There are 6 hidden switches. A switch that is on adds its own fixed numbers to the row, and there is some noise. The rows also spread widely along 5 directions, which tell nothing about the answers.
Some rows, each with its switches (1 for on, 0 for off) after it:
[ -9 -10   4   6 -27   0   0  10   4 -10  -1 -10  -8  -2  -9   7  -3   8
   0]  1 0 0 0 0 1
[  1 -27  -2 -13  15  -8   1  -3   0  12  19 -15   1  20 -20 -15  -8 -13
  10]  0 0 1 1 1 1
[  2 -22 -16 -12   9  -4  15   5  -3  20   8 -12   1   9   4 -13  -5  -9
   4]  0 1 0 0 1 0
[  8 -14 -14 -11  -5  -6  -1   7  -5  -6   9 -17 -16  17   1   2  -6 -10
   1]  1 0 1 1 1 0
[  3 -10   3   7  -4   3  -4  -1   5   8  -4 -12  -7   4 -15  -3 -13 -11
   9]  0 0 1 0 0 0
[ -5 -11  -7  -5 -12  -9   2   3  16   7   5 -18  -2   7 -13   7 -14   9
   4]  0 0 0 0 1 1
[-15 -13 -16 -21  -8  -5  13   4   7   2  10  -7   1   5   3  -6   1   8
  -2]  0 0 0 0 1 1
[ -4  -6 -11 -10   2  -7  -1   8   2  -6  10  -7   3   7   5  -1   2  -2
  -6]  1 0 0 0 1 1
[  7 -14 -11   3  -1  -5  -1   9   7  12   3 -20  -3   4  -1  -7 -12 -12
   0]  1 0 0 0 1 0
[-14 -22  -4   0 -36 -17  -6  16 -20  -7  16  -5  -3  25 -28  20  -7  11
   4]  1 0 0 1 0 1
[  4  -9   7   6 -11   5  -3   5   1   6  -3  -6  -3   5  -4  -1  -6  -4
   0]  0 0 0 0 0 0
[ -2 -27 -12   9 -23  -4   2   9   2   1   6 -21 -11  14 -12   6 -17 -10
  10]  1 1 1 0 1 0
[ 11 -14  -3 -15  16  -6  -1   1 -24 -19  26   4  -9  23  -3  10  10 -10
   5]  0 1 1 1 1 1
[ -7 -19  10   1  -1   3  -3   1   4  11  12  -1   2  14  -6  -8  -6  -1
  -2]  0 0 0 0 1 1
[  5 -11   9   6   4   4 -12   7 -13  -3   8   3  -1  13  -7  -2   3 -13
   2]  0 0 1 0 0 0
[  7 -16   0   1  10  -3  -1   0   3  21  10  -8   2  13   0 -20  -9 -15
  -2]  0 0 0 0 1 0

New rows, each followed by its switches (1 for on, 0 for off):
[ 0 -2 -7 -8  4 -4  0  1  4 -7  8 -3 -1  7  3  4  7  3 -4]  0 0 0 0 1 1
[  8 -14 -10   5  -1 -10  -3  16 -18  -4  17  -3  -4  19   4   5   1 -10
  -2]  1 1 0 0 1 0
[-10 -28  -3 -24  -1  -6   9   6 -24 -14  28  10  -3  27  -3  -1  12   1
   2]  0 1 1 1 1 1
[ -5 -18   5  -4 -14  -8  -6  17 -38 -24  18  15  -7  21  -6  14  18   4
  -6]  1 1 0 1 0 1
[-11 -24  -8 -17  -1   0  13   2  -3  -6  17  -2   0  10  -1  -4   5  -2
   6]  0 1 1 0 1 1
[-18 -28   2   2 -19  -2   6   0  13  15   3 -14   3  10 -14  -2 -15   6
   4]  0 0 0 0 1 1
[-14 -25  -2 -26   5  -2   8   3 -16  -2  24   4   1  25  -3  -8  10  -2
  -2]  0 0 1 1 1 1
[ -9 -19  10  -6 -14   6  -5  -2  -3 -22   8  -3 -20  15   6   1   7  -3
  -6]  1 0 1 1 1 1
[  5  -9   2 -11   8   0  -6   3 -14  -7  11   5 -14  20  19  -5   8  -5
 -13]  0 0 0 1 1 0
[ -5  -3 -23 -14  -4 -10   4   8   8  -6   8 -17  -3   1   8   0   3   0
  -4]  1 0 0 0 1 1
[-20 -33   6  -8 -20  -1   0   6  -8   0  15  -1  -1  21  -3  -7   0   2
 -10]  1 0 0 1 1 1
[ 10 -16  11  18  -5   0 -20  10 -13 -19  17  -4  -8  18 -18  16  -3 -15
   6]  1 1 1 0 1 1
[  9  -2 -13 -19   4 -12   4  13 -21 -11   7  -4  -7  12  11  -5  15  -5
  -9]  1 0 0 1 0 0
[ -9 -16  -3 -19  -9  -1   5   5  -6 -16   3  -6  -9   6   1  -4  10   0
  -4]  1 0 1 1 0 1
[ 11   1   7  14 -15   4 -18   5  -3 -22   0  -6 -18   7  19  10   2  -7
 -11]  1 0 0 0 1 0
[  4 -13  -2  -1   0   5   2  -5   8   3   2  -6  -8   4   7 -10  -5 -11
   1]  0 0 1 0 1 0
[ -2 -21  -7 -12  -7 -17   6  12 -27  -3  21  -2  -1  18 -22  10   0   5
   8]  0 1 0 1 0 1
[ -5 -22  -1 -30   5  -4  15   6 -26  -6  14  12  -2   7   3 -10  18   1
  -3]  0 1 0 1 0 1
[-11 -33   9 -14   4  -5  -3  10 -19  15  31   8  11  33 -15 -14   1  -4
  -2]  0 0 0 1 1 1
[-12 -26  -7  -3  -8  -9   5   9 -17  -2  28  -1   7  28 -23  12  -5  -3
  14]  0 1 1 0 1 1
[  3   0  -3   8 -20  -7  -6   7   9  -7  -1 -22  -7  -4 -20  15 -10   1
   2]  1 0 0 0 0 1
[ -7 -12 -17 -18   3  -7   9   2   2  -5  14  -3   4  12  -3   0   2  -1
   4]  0 0 1 0 1 1
[ 10  -7   2 -10   4  -6  -4   5 -22 -16  14   3 -12  11  -7  11   8  -2
   0]  0 1 0 1 0 1
[-18 -32  16  -5 -15   4   0  -2  -5   3  13   3  -8  22  -7  -6  -2   5
  -7]  0 0 0 1 1 1
[  2 -12 -10 -21   8 -17  -1   6 -15   2  25  -1  -2  23  -6  -3   1   1
  -1]  0 0 0 1 1 1
[  3 -12   4   9  -9  -8 -10  11  -3  -7   8 -13  -2   9 -27  12  -9 -10
   7]  1 0 1 0 0 1
[ -3 -30  -5  -7  -3  -7  -2  11 -22  -4  22   0  -8  30  -3  -6   0 -12
  -3]  1 0 1 1 1 0
[ 12 -18 -19 -15   6  -9   5   8 -14  -1  13 -13 -14  12  12  -6   6 -16
  -2]  1 1 0 1 1 0
[ -7 -36  13   0 -22   5   2   5 -15   0  11  -3  -6  17 -28   4  -4  -1
  12]  0 1 1 1 0 1
[  9 -20  -5   4  -7 -19 -12  14 -16  -4  28 -14  -8  27 -26  17 -15  -7
   9]  1 1 0 1 1 1
[  1 -11 -11   3 -21  -6   3   8 -15 -15   8  -3  -7  12 -11  18  -3   1
   9]  0 1 1 0 0 0
[  9 -19  -6  -6  16  -9  -6  11 -16  -1  29  -9   3  17 -14  -2  -1 -21
   7]  1 1 1 0 1 1
[ 12 -21 -16 -18   6  -5  10   4 -11   1   9 -14 -14  12  13 -13   6 -14
  -3]  1 1 0 1 1 0
[ -5 -23 -14  -9  11 -12  10  10 -14  10  31  -6  10  24 -22  -3  -5 -10
  13]  0 1 1 0 1 1
